The rows of a group lie close to one hidden flat surface of 10 dimensions, which may be shifted away from zero. Surfaces can cross.
In the rows, 128 means zero.
Some rows, each with its group after it:
[101  94 120  91 136 200 128 111 114 143 164 109 130 133  98] : K_126
[137 130 102  88 118 166 146 158 112  83 112 126 136 115  99] : K_126
[ 84 148 143 126 105 159 124 156 192  99 139 182 110 112 151] : K_787
[120 131 147 103  93 167 170 149 153 153 154 198 130 133 118] : K_298
[129  98 112 126 195 105 150 153 158  99 137 188 171 112 161] : K_126
[111 166 147 125 132  95 140 150  79  98 133 114  81 106 128] : K_298
[ 80 141 146 199 113 103  56 131 123 110 125 115  97 144 165] : K_298
[103 117  94 116 166 194 153  94 136 114 171 137  99  95 144] : K_787
[169 127 146 142 130 125 134 125 130 150  95  98 138 114 145] : K_126
[181  80  95 155 130  63 140 112 113 148  83 162 112 100 123] : K_458
[126  96 156 176 131 139 185 114 145 117  90 130  71 152 173] : K_458
[108 117 158 170 160 149 139 107 100  89 157  92 116 145 115] : K_787
[141 130 107 146 107 123 127 148  98 173  70 116 104 120 151] : K_298
[130 102 165 169 111  90 122 156 128 110 100 113 118 172 154] : K_126
[129  64 181 161 156 147  80  93 139 177 161  91 144  81 100] : K_298
[172 140 120 152 125 141 131  66 109 160 147 153 128 114 123] : K_751
[136 101 189 171 132  98 111 110 130 177 128  97 141 156 130] : K_126
[147 118 156 152  71 142  98 116 119 185 127 144 121  95  90] : K_298
[112 196 127 101  91 137 152 148 121 155 171 126 142 150  72] : K_787
[164 152 105 166 137 162 166  97  96 174 142 127  99 109 173] : K_458
[122 145 112 136 122 106 140 107 132 205 111 117 141 165 114] : K_787
[128 146 141 190 143 139 154 107 133 182 128 125 116 129 153] : K_458
[104  99 136 118 132 179 170 105 152  96 101 116 102 123  89] : K_458
[142 164 121 142 169 130 186 129 136 172 121 138 143 115 145] : K_751
[124 146 154 147 111 150 156 121 137 137 112 113  85 159 171] : K_751
[118 142 190 125 111 150 118 115 163 232 195 113 140  91  91] : K_751
[119 170 130 164 186 172 128 132 147 125 170 114 180 108 168] : K_298
[113 127  66 133 114 136 124 113 106 107 156  98 118 124  61] : K_787
[205 139 119 167 115  96 139  99  77 141 150  96  97 146 166] : K_458
[137 146  84 127 107 165 134 120  84 129 144 151 104  99  98] : K_751
[ 86 135 131 114  97 120  74 120 125  98 129  83 127 210 124] : K_458
[155 165 129 104 115 112 159 113 109 141 125  95 121 150 110] : K_787
[137 118 114 140 110 156  90 125 109 139 177 130 138  60  77] : K_298
[181 126 124 132  95 108 103 102 142 159 181  98 176 109  56] : K_751
[107 152 175 157 179 111 162 120 108 144 154 104  97 139 180] : K_458
[124 107 152 171 120 194  76 121 129 121 146  81 141 100 122] : K_298
[177 130  96 147 106 102 124  83  60 122 110 121  91 117 108] : K_751
[136 132  93 168 113 109 140 138 103 124  71 157 137 169 107] : K_751
[166 120 151 138 117 140 124  94 137 131 147  98 146 156 146] : K_298
[148 134 166 142  68 204 129 133 133 170 114 148 135 117 113] : K_298
[138 117 150 122 128  60 125 151 116 131 141 123 130 121  86] : K_298
[170 126 165 132 141 180 170 102  86 141 165 115  99 149 182] : K_126
[105  85 107 108 174  84 149 124  95 121  79  70  69 140 152] : K_458
[ 86 144 126  93  73 146 139 150 183 134 111 146  98 182 154] : K_787
[121 122 183 143 166  81 146 102  74 134 130 118 124 137  71] : K_751
[ 82 131 143 136 175 119 161 145 117 168 137 130  99  94 121] : K_751
[ 73 173 170 161 144 140 148 138 128 150 145 140 136 142 108] : K_787
[ 91 137 148 150 136 124 149 188 100 187 162 133 132 143 127] : K_787
[ 58  88 115 182 146 125 115 113 150 159 114 118 116 176 130] : K_787
[ 79 137  68 141 185  91 142 184 123 133 128 147 130  97 147] : K_298
[175 138 103 197  80 109 127 126  73 112 154  90  84 153 161] : K_458
[197 147 145 150 134 108 148  65 128 178 129 115 158 149 132] : K_751
[100 159 108 119 116 157 166 188  76 139  57 141 100 108 122] : K_126
[138 137 121 110 130 143 135 127 119 170 123 155 180 139  93] : K_126
[ 91  79 163 150 149 113 130 110 179 106 128 142 127 143 117] : K_458
[108 100 109 164 117 161 170 120 134 145  67 133  71 126 141] : K_458
[192 159 145 113 108 106 147 126 104 106 167  67 144 112  67] : K_751
[126 172 166  96 135 132 165 174 127  93  40 126 132 130 125] : K_126
[157 171 171 118 152 103 159 142  91 139 152 151 190 129  76] : K_126
[119 150 169 125 102 171 139 103 171  96 158 136 121 171 149] : K_787
[181 110 109 102  80 104 130 110 104  76  80 179  89 141 149] : K_458
[148  82  95 148 104 126 126 128 195 147 126 103 168 191 124] : K_751
[152 142 136 113 116 140 159 137  91 100 114  92  87 138 141] : K_787
[ 63 140 181 163 105 204 133 139 144 184 102 141  96 147 156] : K_126
[ 96 119 169 167 131  75 107 172 137 128 115 142 156 150 112] : K_126

New rows, each followed by its group:
[148 185 145 141 131 102 109 120  88 129 190 160 126 133 165] : K_458
[125 118 162 158 165 183 137 108 128 158 100  83 120 128 199] : K_298
[109 135 162 159 104 148 104 170 114 183  98 137 145  62  68] : K_298
[129 158  75 142 122 119 119 148 114 147 153 165 143  81 105] : K_298
[ 92 111 144 116 143 177 151 154 111 113 151 131  86  98 142] : K_298
[104  55  80 128 110 113 106 134  98 138 127  94  95 129  79] : K_751
[143  75  87 123 140 148 180  91 115 149  46  83  76 125 131] : K_458
[116 154  86 173  78 145  85 125 142 120 159 170 127 145 150] : K_298
[147 136 142  76 139 201 190 110  85  95 163 128 115 166 145] : K_126
[125 160 169 129  75 178 120 145 146 108 117 140 150 152 111] : K_126
[130 102 151 139 169 110 163  90  96 124  96 114 125 200 130] : K_751
[119  92 144 132 140  99 112  96 149 183 156  92  83  97 145] : K_751
[107 124 118 150 152 128 146 110 103 139 113 148  87 115 145] : K_751
[138  77 129 148 113 111 111 126 141 201 102 140 143 120 111] : K_298
[114 137  83 154 137 138 157 137  82 162 107 128  80  90 136] : K_458
[168  91  93 116 149 113 154 110  91 193  89 123 127 149 154] : K_126
[137 117 116 144  89 120 105 151 159 137  62 146 151 151 124] : K_126
[144 162 165 130 105 159 140 137 111  78 155 101 124 134 132] : K_298
[153 103  95 155 114  89 102 102 117 161 118  71 147 136  74] : K_458
[142 166 123  98 178  94 162 131  65 130 125 151 103  88 154] : K_458
[141  86 109 124 119 147 107 107 145 151 164 154 177 157 114] : K_126
[166 171 144 183  83 126 125 168 132 138  58 138 138  86 137] : K_126
[112 143 120 163 150 144 160 128 152 182 102 159 126 136 161] : K_751
[138 152 196 187 144 137 132 142 105 116 163 131 152 115 121] : K_787
[ 84 137 139 134  67 165  92 125 152  86 123 108 130 188  80] : K_458
[107 118 184 140 161  87 100 102  98 131 196 118  99  84 118] : K_298
[106  92 134 119 185  73 136 122 114 116 114  84 106 134 128] : K_458
[138 139 102 154 124  99 132 149 144 194 101 159 158 136 141] : K_298
[ 66 123 136 217 140 151 126 150 149 137 182 109 118 128 117] : K_458
[133  96  56 161  71 129  65 129  93 160 105 131  87  93 122] : K_298
[163 159 138 112 131 180 162 102 136 170 124 176 168 152 150] : K_126
[102  90 179 166 128 187  82 123 137 148 150 104 137  79 106] : K_298
[186 117 140 117 132  90 147  88 112 123 107 104 128 134 105] : K_458
[123  96 125  68 138 173 138 133 141  80 116  87 134 135 122] : K_126
[ 89 122  64 166 157 116  80 139 121 146 158 149 119  77 151] : K_298
[138  96 147 112 140 126 139 123  95 136 135  94 130 162 119] : K_126
[ 75 116 128 140 117 183 100 138 134  82 185 144  94 119 143] : K_298
[135  77  95 128 151 116 146 126 102 163 116 163 125 182 166] : K_126
[154 162 130 110 108 176 200 149 143 127 124  87 108 153 164] : K_751
[120 170  94 115  71 144 142 129 146 155 103 148 114 144 117] : K_787
[ 94 154 103 129 102 127 153 205 112  87 121 109 131 131  67] : K_751
[ 93 142 107 181 157  77 143 158 131 149  80 163 140 128 114] : K_751
[136  81 174 102 124 170 175 134 121 162 102 112  91 132 149] : K_298
[ 96 140 158 138 152  86 156 143 133 162  91 111 107 154 145] : K_787
[ 77 158 167 128 110 140 115 164 170 147  94 177 190 140  80] : K_126
[166 156  82  90 121 113 102  89 100 189 111 155 160 111 106] : K_458
[144 155 161 155 125 121 128 149 104 165 196 123 176 131  71] : K_787
[107 112  95 165 162 149 130  69 149 163 114 134 118 119 130] : K_787
[156  56  96 192 108 164  97 115  95 102 135 103 100 141 152] : K_787
[127 162 122  85 119 118 151 175 146 114  27 148 172 149  93] : K_126
[155 145 141 163  59 170 108 155 113  88 151 127 134 123 102] : K_126
[120 125 150 113 104 120 123 145 155 160 168  69  86  86 120] : K_751
[117 124  79  94 129 142 164 174  93  84 140 126  85 114 132] : K_298
[145 117 165 133 164  88 150 129 135 155  80 126 150 158 163] : K_126
[128  54  83 118 134 118 100 105 164 147 159 119 128 136 141] : K_787
[135 167 153 180 121 129 158 163 108 139 122 198 129 137 171] : K_126
[128 119 152 131 169 132 177 111 102  95 139  84  83 123 132] : K_458
[154 191 184 161 102 106 138 124 146 147 121 132 139 131 121] : K_751
[156 156 125 188 115  85 119 164 149 156  93 201 180 112 135] : K_126
[134 142  72 151 120 134 113  90 129 158 156 129 151 107  63] : K_787
[100  91  80 175 141 177 100  65 175 174 173 157 152 131 125] : K_787
[ 59  97 175 116 164 101 157 163 132 128 138  79  82 141 116] : K_751
[141 162 147 168 147 159 142 111 149 207 138 194 157  86 157] : K_787
[171 119 113 109 109 158 158 108 116 147 135 124 103 134 155] : K_298
[112 144 141 168 119  89  99 110 147 171 135 141  81  71 160] : K_751
[128 132 143 134 177  36 143 144 110 139 113  80  92  74 124] : K_751
[123 113 116 105 114  97 144 163  89  87 131 113  75 131 123] : K_298
[ 98 160 141 176 200 104 105 145 130 122 136 103 155 111 157] : K_298
[103 138 161 142 148  89 133 128 113 147 128 112 104 107 114] : K_751
[ 95 144 103 112 109 179 115 108 137 144 138 133 124 148 125] : K_458
[102 108  90 137  81 119 104 160 117  82  94 183  80 138 140] : K_458
[118 147 105 141 133 105 130 136 103 136 137 124  65  52 134] : K_751
[179 126 172 178 122 147 214 107 125 101 113 135  83 113 144] : K_458
[151 161 130 111 108 134 161 129  92 118 115  93  98 151 129] : K_787
